The rows come from 6 hidden closed curves, with some noise, and rows from the same curve form a group. Each curve winds through 8 dimensions. The rows are also pushed far along 5 directions, which tell nothing about the answers.
Some rows, each with its group after it:
[-17  -8 -37   5   7  23 -17  18  17 -21  32 -26  -9  -9   1   4  -7  22
  30]
F
[ 22  -5  20   2 -12  10   4  26   7  18  12 -12 -15  -1  10   4  17  11
  -9]
X
[ -6 -11  -1   4   0  -3  -3  -2   2  -1   2   2  12   1  -3 -21   1  -7
   0]
Q
[-16   8 -11   6  -5  -6 -13  -4   3  -7  -6  -5  10  -2  -4  -2   3  10
  11]
U
[ -1  -6  -9  -3  17   9  -6   5  14 -12  12  -8  -1  14   6  -1 -18  11
  12]
F
[ -2  19  18  -3   9  12  19   1  -1   5 -17   9  -7  16   7   7 -16  -6
  -4]
Q
[  4 -11  -9   3   8  19   2  19   4  19   8   5  -8   0  13  -5  10  12
  -3]
F
[ 29 -11  14   3  -9 -27   1   8  -2  46  -3  10   8   2  -4  -2  11  15
  -9]
E
[  4   1  -5   1   1 -11  -2   8  -6   4  -1   4  -1  -3  -2   0  15  11
   9]
B
[-12  -5   4  10  -4  28   7  23   1 -12  16 -15 -20 -12  -4  -7  14 -16
 -21]
B
[ -7  -8 -23  13   4   9 -10 -23   4 -27  14  -8 -13 -21   9  12   5  -2
  -3]
U
[ 13 -18  -7  14 -15   3 -14   0   3  29  24 -13   3 -11  17  -7  17  11
  10]
B
[-12   1 -17  -3   1  17  -8   7   1 -10  -4   0 -11   2   5  11  -6  -4
   9]
X
[-15  -6  -7  -1   3  -6   0   7  -1   1  -6  25  10 -10   5  -9  -8  10
  18]
Q
[  5   1   2  -8  15  -8  -1  11   4  17  -5  13   8  14 -10 -13  -3   1
  -4]
F
[ 10 -21 -11   7 -25 -10   0  14   1  31  21  -6   1 -41  12  -1  19  28
   4]
Q
[ -1  11  14   2  -3 -13   7   7 -17  13  -5   7  10  -2  -4 -11  21   4
  -5]
U
[-19 -18 -14  -1  11  17   0  26   3  25  -1  20  10   3  14 -38  -2  -3
  10]
F
[ 27   8  11  -6  -6 -36  -7 -14 -10  40   3   9  12  -6   9  18  -7  21
  -2]
Q
[  0   2  -8  -4   0  -9 -12  -7  -3 -18  -1   5  -3 -10  -4  10   6  -1
   2]
E
[ -1  15   0  -1  11   8   2  -5  -1  -6   5 -11  -1  11  -1   5  -5   4
   4]
X
[ 2  6 -3 -1 15  3 -3 13 13  2  1  3 -9  4  2 -1  2 11  4]
B
[-19  14   2   2   5  -7  -5   1   5  -3 -22   6  21  17  -5 -22   0   3
  13]
U
[ 6 -3 -4  1  9  2  2 -5  3  4  1  3 -7  0  3 -1  3 -6 -7]
E
[ -6  14  -9   8  -6  -1   7 -39 -15 -19   1 -11 -10 -18  -8  31  -6 -15
 -23]
X
[  1 -10  -2   4  21  -1  -2  21  16  24   6  11   8   3  10 -36  10  15
   6]
Q
[ -1 -10  -8  -5 -14 -23  -6   4 -11  20   0   7  19 -14   1 -16   8   5
  17]
B
[-12   3 -22   5   2   3 -16  -7   1  -9   6  -9  -4  -4  -1   7  -1  -6
   4]
F
[ 21   1  34   5 -18   7  14  22 -27  46   9   4 -15  -7  19   7  22  -7
 -26]
X
[  2  -4   0  -3  -2  -1  -5  -5   9   4 -11   6   5   9  10   5 -18   4
   7]
E
[ -6   3  -8   1   9 -26   1  -7  -6  -9   5   6  10 -13 -14   1  -8  15
   8]
B
[ 21   1  14  -1 -19  -2   2  12  -1   8  12 -13 -17 -15   3  25  11  11
 -11]
X
[-22  20  -2   1  11  -5  -3 -15   9 -23 -26   1  16  26 -16 -11 -15  -8
  14]
E
[ 6 -1  3 -6 14 -1 -1  0  0 -1 -1 10  4 13  2 -9 -1 -2  7]
U
[  6   4 -13  -4   4 -12 -12  -7   2  -3   9  -3   3  -8  13   6   1  22
  29]
U
[  1  -3   0   2  16  26   0   2  31   3 -12  -3   0  36   9 -10 -20   3
   9]
U
[  5  19  -1  -7   7 -26 -12 -19  -4  -8 -21  15  10  11 -10  23  -2  17
   4]
U
[-18  10  -2  -1  16  -2   8   0 -13  -7  -3  11   3  -4  -9 -21   4 -21
  -4]
Q
[-12  11  -8  12 -22 -18   1 -14 -18   0  -9   7  -5 -35  -8  30   8   5
 -11]
U
[  3 -14 -31   6   6  -7 -19  -5  33  -3  11  -5   3 -11   8   6  -9  39
  31]
Q
[  0   5 -11   7  -3  20 -21 -17  27 -20  -1 -27  -9  21  -1  16 -12  -7
   6]
X
[-27   4 -13   3   8  -7  -4   8  -3 -13   1   9  14 -10 -20 -27   5  -9
  17]
F
[ -3   0  11  10  -9  16  -1  22  -4  14   8 -10  -9   6   7  -6   6 -10
   0]
F
[-26  10  -8   1  17  30   7   1  10 -38  -6 -12 -10  20 -11   5 -24 -12
  -3]
U
[-14   6  -8   0  -2   7   0   8  -8  -6   3  -1   1 -11   8  -8  10   2
  16]
U
[-14 -16 -16   9  -6  -4 -14   9 -10  11  19  10   7 -26   6  -7   9   9
   0]
Q
[ 14  -1  25   7   1   4  -5  21   6  14  -4   3   1  25   6 -16  20   3
   1]
U
[  4 -16   4  16 -12   3  -3  -1  -2  16  10   7   1 -12  14  -6  12   2
   6]
F
[-15   0   0  -6  -3   2  17  12 -14  -9   2  -4  -4 -14 -12 -10  -5 -19
 -15]
E
[-10  -3  -5   5  -4 -15   2   8 -13   3   4   0   6 -12 -18  -9   9  -2
  -4]
E
[  2   0  -8  -6  -3   1   3  -1   5   4   0  -2   3  -4   2  13 -12  19
   8]
F
[  8   6   7 -13   5 -29  -1   2   3  -6  -1  -2  15   5 -12 -10  -7  12
  19]
Q
[ -1  13  11  -6 -18 -18  -7  -4  -6   9 -17   9   9  -7  -8   1   4 -12
  -1]
X
[ -9  15   1   2   6 -26  -9 -12  -5   0  -6   6  20   1  -8 -16   2  -1
  11]
B
[-15   9  -9 -13  19 -13   2   1  16  -8 -16   4  20  15 -10 -23 -25   8
  23]
Q
[-24  16 -25   8  10   2 -15 -26  14 -41  -8 -14   3  10 -17  12 -16  -1
  18]
E
[-19   4   4   1  -2  13  20   7 -13 -27   2  -9 -14 -13 -11   3  -6 -20
 -18]
B
[ -2 -10 -24   9   2   6 -13  20   5   0  35 -14 -14 -23   7   6  12  27
  14]
Q
[ -5   9   0  -3   0 -11  -7  -8  -2 -18  -3  -6   9  14 -11   8 -15   3
  18]
B
[  3   1  -1   5 -15  -9   6 -10 -21  -1  14   1 -14 -33  11  29  -1   3
  -1]
F
[ 31   6  44   4  -5   3  16   8   3  17   1 -10  -8  22   6   4   7   4
 -12]
F
[ -6  -5  -7   0  -9  -4 -11   4  -8  -9   0   5  -3 -16  -5  -2  15 -11
  -5]
E
[ -5  15  16   7  12  10  12   1  -2   4  -5  -9   6  24  -3 -17   6  -5
  -9]
X
[  0  -6   4  16  -7  14   1   7   7  11  -4   0  -9   4  -2   8   6   2
 -17]
U
[  9 -16 -20 -14   8  -9 -21   7  10   1  14  -4  11   9   8  -4 -12  23
  27]
X
[-32  -6 -21  21   3  21  -1  16   8  -2  -3   5  -2 -11   1 -19  10   2
   4]
U
[  3  -1 -17   2 -14 -15  -8 -12  -6  -3   5 -10  -6 -23 -15  23   2  -1
  -7]
E
[  1 -11  -8  13   1  10 -11   2  19  -6  -2  -2  -7  13   2  13  -6  14
   5]
E
[ 18 -31   0  11  -7  22   4  16   2  15  35 -15 -19 -17  25   0  14  11
 -13]
E
[-26 -21 -14  19  -1  31   4  20 -20   0  20   7 -16 -29   9 -23  29 -30
 -20]
F
[ 24   0  11  -6 -17 -30  -1 -15 -31  32   8   3  12 -13   5  10  13   4
 -10]
X
[-1  7  6  1 -6  3  2  5 -3  3 -6 -1  3  9 -3  1  1  1 12]
Q
[ 35  -4   5   0   6  -8  -5 -16   8  -7  14 -12 -19   2   8  35  -1  19
  -9]
E
[ 13   9   6 -10  -1 -17  -2  -6   2  -3   7 -19   3   8  -5   9 -14   7
   5]
E
[ 11   0 -22   6  -5 -24 -20  -1   8  20  16  -4   0 -27   4  20   9  40
  10]
Q
[-29  -7 -26   5 -10 -10  -4  -5 -11 -16   4   2  10 -27 -10   3 -10   6
  12]
E
[  6  -1  11  -1   9   6   4  15   6   7 -12   6   0  24   2 -16   9  -1
   7]
B
[ -3 -20  -1  12  -4  26  14   7   4 -10  16 -19 -14 -10  -1 -11  14 -14
 -26]
Q
[ -9   6  -3  -9   7   2   7  -2  -7 -15  -8   5  -2  -1   3  11 -12   5
  -5]
U
[  7  17  -2  -2   6 -35 -20 -17  10   5 -16   9  19   9 -12   0   0  13
  16]
B
[-18 -17 -15   6  11  26   6  14   3   1  14   2 -10  -9   5 -16 -10 -17
  -9]
F
[ 14  -6  17   8  -9  14  23  -8  -9  10   5 -12 -19  -8  15   6   9 -14
 -29]
B
[-26 -13 -23   1   0   2  -3  16  -9  -7  14   0   2 -29   0 -29  15 -12
   4]
B
[ 20  -5  -2   0  -5   9  -5  -5  20  -3   4 -11 -14  -3   4  17   7   9
  -3]
X
[ -6  -9 -14   9  26  31 -19  22  42 -21  17 -21  -9  28  -1 -18  -7   9
  16]
B
[ 16   4  13 -12  -2 -13 -11  -5  -3   5  -1   9  -1   4   4  11 -10  -8
  -1]
X
[ -2  -4  -9   2 -11   4 -21   5   5  -4  17 -12  -6  -9   3   9  -6  -4
   6]
X
[ -4  24  30  -8  -1 -26  15  -6  -8   1 -46  21  15  18 -24 -16   4 -23
 -16]
B
[-46   4  -5   3   0   9  13   7 -24 -22  -9  21  -3 -17 -21 -12 -14 -46
 -15]
F
[ -9  21  -7   0 -12 -28   3 -37 -24 -12 -10   9   1 -33 -15  32  -4 -11
 -17]
X

New rows, each followed by its group:
[  8 -17  -1  -3 -15  -7  -4   0 -12  14   0   9  -3 -16   7   1  11 -12
 -14]
X
[  1  10  -9  -4 -11 -16 -11 -30 -14 -19   9 -17  -4 -10  -5  39 -23  -5
  -6]
X
[ 28 -11   5   3 -16 -12 -10   0  11  21  17  -9  -2  -9  16  25  -7  37
   9]
Q
[ 4 -1  4 11  4  6 -7  7  1  0 13 -1 -8  3  5  4 10  5  2]
Q
[  3   0  11  13  -1  16  14   3   6   2  12 -16  -9  -5   2 -16  16  -9
  -7]
F
[ 13 -28  -9   2  13   3 -11  10  22  23  12   7  19  11  15 -32  10  26
  16]
F
[ 17 -15  -2   2  -9 -15 -12  10  11   9  26 -15   5 -13   5  -8   7  23
  22]
Q
[  6 -10   3   2  -5   1   9   5   3  -1  -1   1  -8 -10  -9   0   6  -5
 -17]
B
[  6   2  15   1   4   6  18   2  11  -3 -18   1  -9  10 -10  -3  -1 -12
 -22]
B
[ 12  17  29   5 -15 -12   3  -2 -10  12 -14   5  -3   6  -1  23   7   6
 -17]
Q
[  7 -12   7  -6  -6 -18   7   1 -18  20   0  17  16 -17   4 -18  20   4
 -12]
F
[-12   1  16   4  -3  22  11  -7   6 -17 -14  -6   0  21  -5  -5 -14 -25
 -17]
F
[ -3   2  21  14  -6  31  30  16  -6  15   1  -5 -15  -7  15 -22  24 -18
 -15]
F
[ -4 -15  -9  -1   5  15   4   3  18  -6   4 -13   5   4   1 -25   0  -1
  -1]
X
[  0  -5  -2   5 -15  16  -6  -2 -12 -11  18  -7 -26 -24   6  24   4 -24
 -20]
X
[ 34  11  23  -1   1   0  12  -3  19  18   7 -25 -13  17   6  16 -12  14
  -3]
F
[  5  -8   3   9  -2  -8   8   1 -11   5   4   2  -2 -11  -4  -9  21  -3
 -11]
B
[  5   2  16  -2  13  13  26 -16  10 -14 -12  -3  -8  15   1  -4 -18 -20
 -16]
Q
[-14  -5  -9  16   2  52  10  19  13 -19  12 -27 -25   7   2  -4  10 -10
  -2]
Q
[ 20  14  25  -1  11  17  22 -13  12   2 -18 -20  -5  44   5   8  -8   2
 -17]
X
[-15  -5 -23   5   6  29 -12   3   8 -41  21 -31 -18   6  -3  13  -5  -4
   3]
X
[-12  19  -5  -1  11   2 -10  -6  -4 -17   6  -8  -1  13  -7  12 -17  -5
  10]
Q
[ 18  -1 -10   5  -4 -10 -12   5  -6  22  22  -7 -15 -18   7  21  11  14
   3]
F
[  8 -16  -4   8  -5  -2 -24  28   2  17  21   0   5  -2   7 -18  31  18
  20]
U
[ -2  -3 -29  -7  16  -5 -36  -5  38 -26  -3  -3   1  20  -2  12 -29  18
  34]
X
[  6  -2  -3  16 -14  15  -3  -6  -4   6   9 -11 -18 -11   2  21  18  -6
 -17]
F
[ -2   5   7   8  -6 -14  -7  -4  -5  -3   6  -1   1  -2  -8   2  -7 -11
   7]
F
[ -8 -20 -16   9  -6 -16 -24  22  -6  17  30   7  11 -22  -2 -21  10   7
  26]
F
[  3  15  19   0  10  14  22   1   5  11 -17   0  -2  23   6  -8  -6  -3
  -3]
U
[ 23  -9  23  20 -12   9   4  19  15  48  -1  -4  -3  11  20  -9  23  23
  -8]
U
[-13  -1   0   6  11   4  -8   2   2 -12   1   0   2  12  -5 -16   1 -16
  -6]
X
[ -5  -3 -23  -2  31   1 -16  -6  40 -29  -9   0   3  26 -15  -4 -24  13
  20]
B
[ -8   7   1  -8   7   4   1 -21   5 -25 -29  10  -5  17  -6   9 -21 -28
 -13]
X
[-13  -2 -10  -1   4   1   1  20   1  -6   6   7  -4 -18  -4  -8   6   7
   4]
X
[  2  20  -4   2  19  -4  -7 -20  10 -14   1 -17   7  25  -7  10 -14  15
  11]
X
[ 14   7  34   6  14  35  38  -4  16   6 -15  -7 -19  28   7 -10  -3 -23
 -36]
F
[ 16  -4   5   2  -5   0  -1  -8 -15  -5  17 -22 -11   5   5  25   2   2
 -16]
X
[-13   6 -13   1  19  32   1 -10  30 -37 -15  -5 -16  17  -4   2 -12 -14
  -1]
X
[  7  10 -12 -12  -2 -42 -16 -32   1 -25  -8   7   7 -10 -25  39 -27  11
   7]
B
[ 28 -27   9  19 -23  28  -4  24   8  22  39 -39 -19   0  18   5  25  15
  -3]
B
[  8  23 -11  -5   5 -32 -10 -56  -7 -20  -7  -6   6   1 -12  44 -25   7
   0]
X
[  2   0   9   3  -6  24  26   2 -12   4   0 -17 -11   2   6   1  12  -8
 -24]
X
[ 18  24  15   8   3  -6  -9 -18   8   5   1 -16  -4  19   7  23  -4  13
   6]
B
[ -7  16   7  -4  16  -2  14 -10  14 -20 -29   7  -4  16 -18   1 -16 -13
 -15]
B
[ 10   5  21 -11   2 -35 -11  26  -8  43  -9  20  35  22  -3 -28   8  23
  12]
Q
[ 24   2  28   3 -19  -7   4  -4  -3  19  -6   0  -5   6   2  11   3 -11
  -8]
U
[ 18   3  10  -6  18 -14 -11  -6  22  11  -9   9   7  38  -3   7 -35   8
  10]
F
[-11   3   9  -1  10  24  13  30   6  10 -11   2  -3  21   0 -26   2 -12
  -2]
E
[ -3   2  22  10   1  13  17  32   0  36  -3  11   0   8  10 -36  10 -12
   8]
F
[  0   4   6   4  -4   1  -9   8  14  16  -9   8   4   3   0 -15   9  -4
   5]
X
[  2  -1  -1  -5 -20 -17   2  -6 -12   7  -7  -2   6 -13  -3   3   2  -5
   2]
B
[-14  -3  -6   7   0  -1   1  12  -8   9   8   6  12  -8  -2 -19   5   6
  16]
B
[-19 -12  -4  11 -12  29  11  10 -10  10  17  -3 -11 -31  12 -19  13 -28
 -21]
B
[  9 -29 -29  24   7  27 -29  -7  25  -2  32 -16 -16   1  19   9   9  13
   6]
F
[  6   3   6   3   0 -17 -12   3  -3  -3   0   8   2   1  -1   4  11  10
   8]
U
[ 9  5 11  7  0  8  6 -6 16  2 -7 -2 -6 10  9  2 -5  2 11]
Q
[-13   4 -17 -19  -3 -53 -21   9 -24  21 -18  42  32 -16  -8 -10   0  15
  31]
X
[-17  12   6   6   7   7   9   6  -8  -8  -6   0   3   6  -5 -15  12  -6
  -5]
U
[-15 -10 -18  13  -3  19 -11   8  12 -16   2  -5  -8   0   0  10  -5   7
   8]
E
[ -3   3  -3  -3   2  -5  -2 -10   0  10 -14  14   4   2   4   0 -10  -7
   0]
X
[ 1 -8  5  1  5 12 -3 21  5 -1  0  9 -8  7 10 -4  3  5  4]
U
[15 11 12  3  3  0 12 -5  4 13 -3 -3 -6  3 11  4  5  9  3]
F
[-15  23  -1   2   5 -19 -10 -21   7 -20 -24   8  11   8 -16   7 -12  -2
   7]
Q
[-18  16  10   4  17   3   9  -8  -1 -24 -13  13   0  10 -18  -4 -12 -18
 -11]
B
[-10  12  15  -3   0  -8   9  -5   4 -17 -16   2   8   7  -9 -13 -13 -13
   8]
Q
[ -5  -3 -16  11   3  -8 -19  -1  16   6  11 -12  15   5  -2 -13   2  21
  24]
U
[-16 -14 -43  16   9   3 -28  -4  20 -15  14  -2  -4 -10  -8  16  -7  24
  16]
U
[  2  17  11  -3 -12 -23  -7   0 -14   8  -6   3   2   1  -5  18 -11   0
   8]
F
[-13 -12  -5  14  -2  39  16  13  -1 -22  24 -26 -27 -13   4   3   1 -13
 -17]
B
[  5 -10  11  13  -8  20   4   4  -3   1   9  -7 -14  -3   4  -5  21 -22
 -23]
B
[  0   7  29   7  -8  19  30  17 -15   8 -15  -1 -17   4   1  -8  24 -24
 -29]
B
[-18  -9  -4   9   2  15   4  23  -8  -9  20  -1  -4 -16  -2 -21  17  -6
   4]
F
[ -5  -9 -15  -2 -11 -12 -16   5   3  -4   3   4  -2 -20  -3   7  -1   5
   6]
X
[  9   3  -3   0 -23   6  10 -12  -7  -4  10 -19 -17 -23   1  45 -10  11
 -12]
F
[-40   9 -27  -2  15  -1  -2   4 -21 -13 -13  27   3 -15 -17 -13   4 -25
  -4]
F
[ 11   9  26 -12 -14 -17  23  -2 -21  17 -23  23   1 -16  -4   2  16 -15
 -25]
X
[ 17  13  -8 -11   5 -16 -20 -34  29 -32 -14 -16   3  26 -13  30 -23  13
  14]
X
[ 12 -13  -2  19  12  45   6  -4  50 -11   5 -27 -25  22  19   4  -9  11
  -2]
Q
[  0   5  -4   6 -13  -8  -3 -24  -7 -13 -10   7 -12 -19  -2  33  -4  -8
  -9]
U
[  8  10  19  13  -1  13  -2  -1   3  14   9 -14   0  19  13  -3   4   1
   4]
B
[ -6 -26 -27   9  12   3 -26  -1  23 -18  15  -4   3   2  -2 -12  -3   9
  13]
E
[  8  16  24   4  -4  -8  11  -9  -7  11 -10   1   5  13  -2   8  -5   2
  -3]
B
[ 13  -1   5   7   7 -18  -1  -4   5   9   2  -3   6   6  -1 -10  12  12
   4]
B
[  6 -14   7   6  -1  15  19   1  -2  10   6  -8 -14  -8   1 -13   9 -23
 -33]
E
[ 35 -20   7   3  11   2 -14  17  34  32  17 -19   4  30  24 -26   9  27
  17]
B
[  5   1   1   0  -6 -11   4  -6 -17   5   6   8  -8 -18  11  20  -5   4
   0]
F
[-21  11 -19   0  -2  -5   3  -8 -25 -14  16 -11  -7 -33 -14   9   1 -16
 -14]
Q
[  4  -5 -10   3   5  -4  -8   7   0  15   5   2   8   3  -3 -10  15  11
   7]
Q
[ 17   5  -1 -14 -13 -23   3 -11 -21  12   2  -2   5 -12   1  25   2  18
   2]
X
[-15  -7   5   3  -4   2  20  15 -12  10   2   0   7  -6  -5 -22  -4 -11
 -11]
E
[-10  -1  -4   6  -1  -5  -9  -4 -10 -11   7  -1  -2  -8  -7   0   4 -15
 -11]
X
[-24   6 -16   7  18  21 -14  13  20 -19   8 -17   4  21  -4 -18 -11   3
  21]
X
[ -6  -8  -8   2  -4  22  -6  15   3   8  19  -7  -9 -10  15  -3  -1  -2
   6]
B
[ 20  18  25  -8  -5 -22  10  -4 -19  25  -1   1  10   4   0   6   6  10
  -5]
X
[-13  -2  -2   9   4  26   4   0  20 -19  -4  -5 -11   9   8   8 -20   1
   3]
Q
[-14   5  -6  -8  10   0  12  10 -15   7 -14  26   3  -7  -2  -7   1  -4
  -6]
F
[-11   5  -9   0  -3 -11   0  -2 -24  -5   4  11   3 -22  -8   2  17  -5
   0]
U
[-16  24  29  -5  10   8  32   8   4  -1 -27   6   9  21 -12 -31 -15 -23
  -1]
F
[ -5 -22 -13  10   7  11 -12   5  16  -3  16  -7   8   5   2 -26   4   1
   9]
Q
[-13  -2 -10   5 -18  16   1  -1 -19 -17   8  -7 -18 -24  -1  18  11 -22
 -10]
B
[  5  -1  -3   4   1 -22   0  -3  -2   1  13  -4   5 -14  -8   4  -2  19
   4]
B
[ 17   4  16  -4  -6 -14  10   5  -7  34 -11   5   7   5  14 -11  12   8
   4]
B
[-14  -3 -11  18  11  36   0  13   5  -1  27  -9 -19 -13  15  -8  10  -3
  -4]
B
[ -2  26   4  -5   4   2   7 -17 -11 -17  -2  -9  -8   3  -6  27 -12  -4
  -5]
X
[ 15  -2  31  10  -8   4  18  16 -13  39   1   9  -4  -5  11 -24  33 -13
 -23]
Q
[  6   9  15   1  -7 -10  19 -22 -22   5  -7   7  -8 -17   5  15   1 -17
 -25]
B
[-16  -1 -14  -2   5  -3  -3  12  -1  -1  -6   6   5  -5 -13 -21   6 -10
   4]
E
[ -6  18   6  -1   4   9  -1  -2  15 -15 -20  -3  -4  29 -12  17 -27  -3
  10]
U
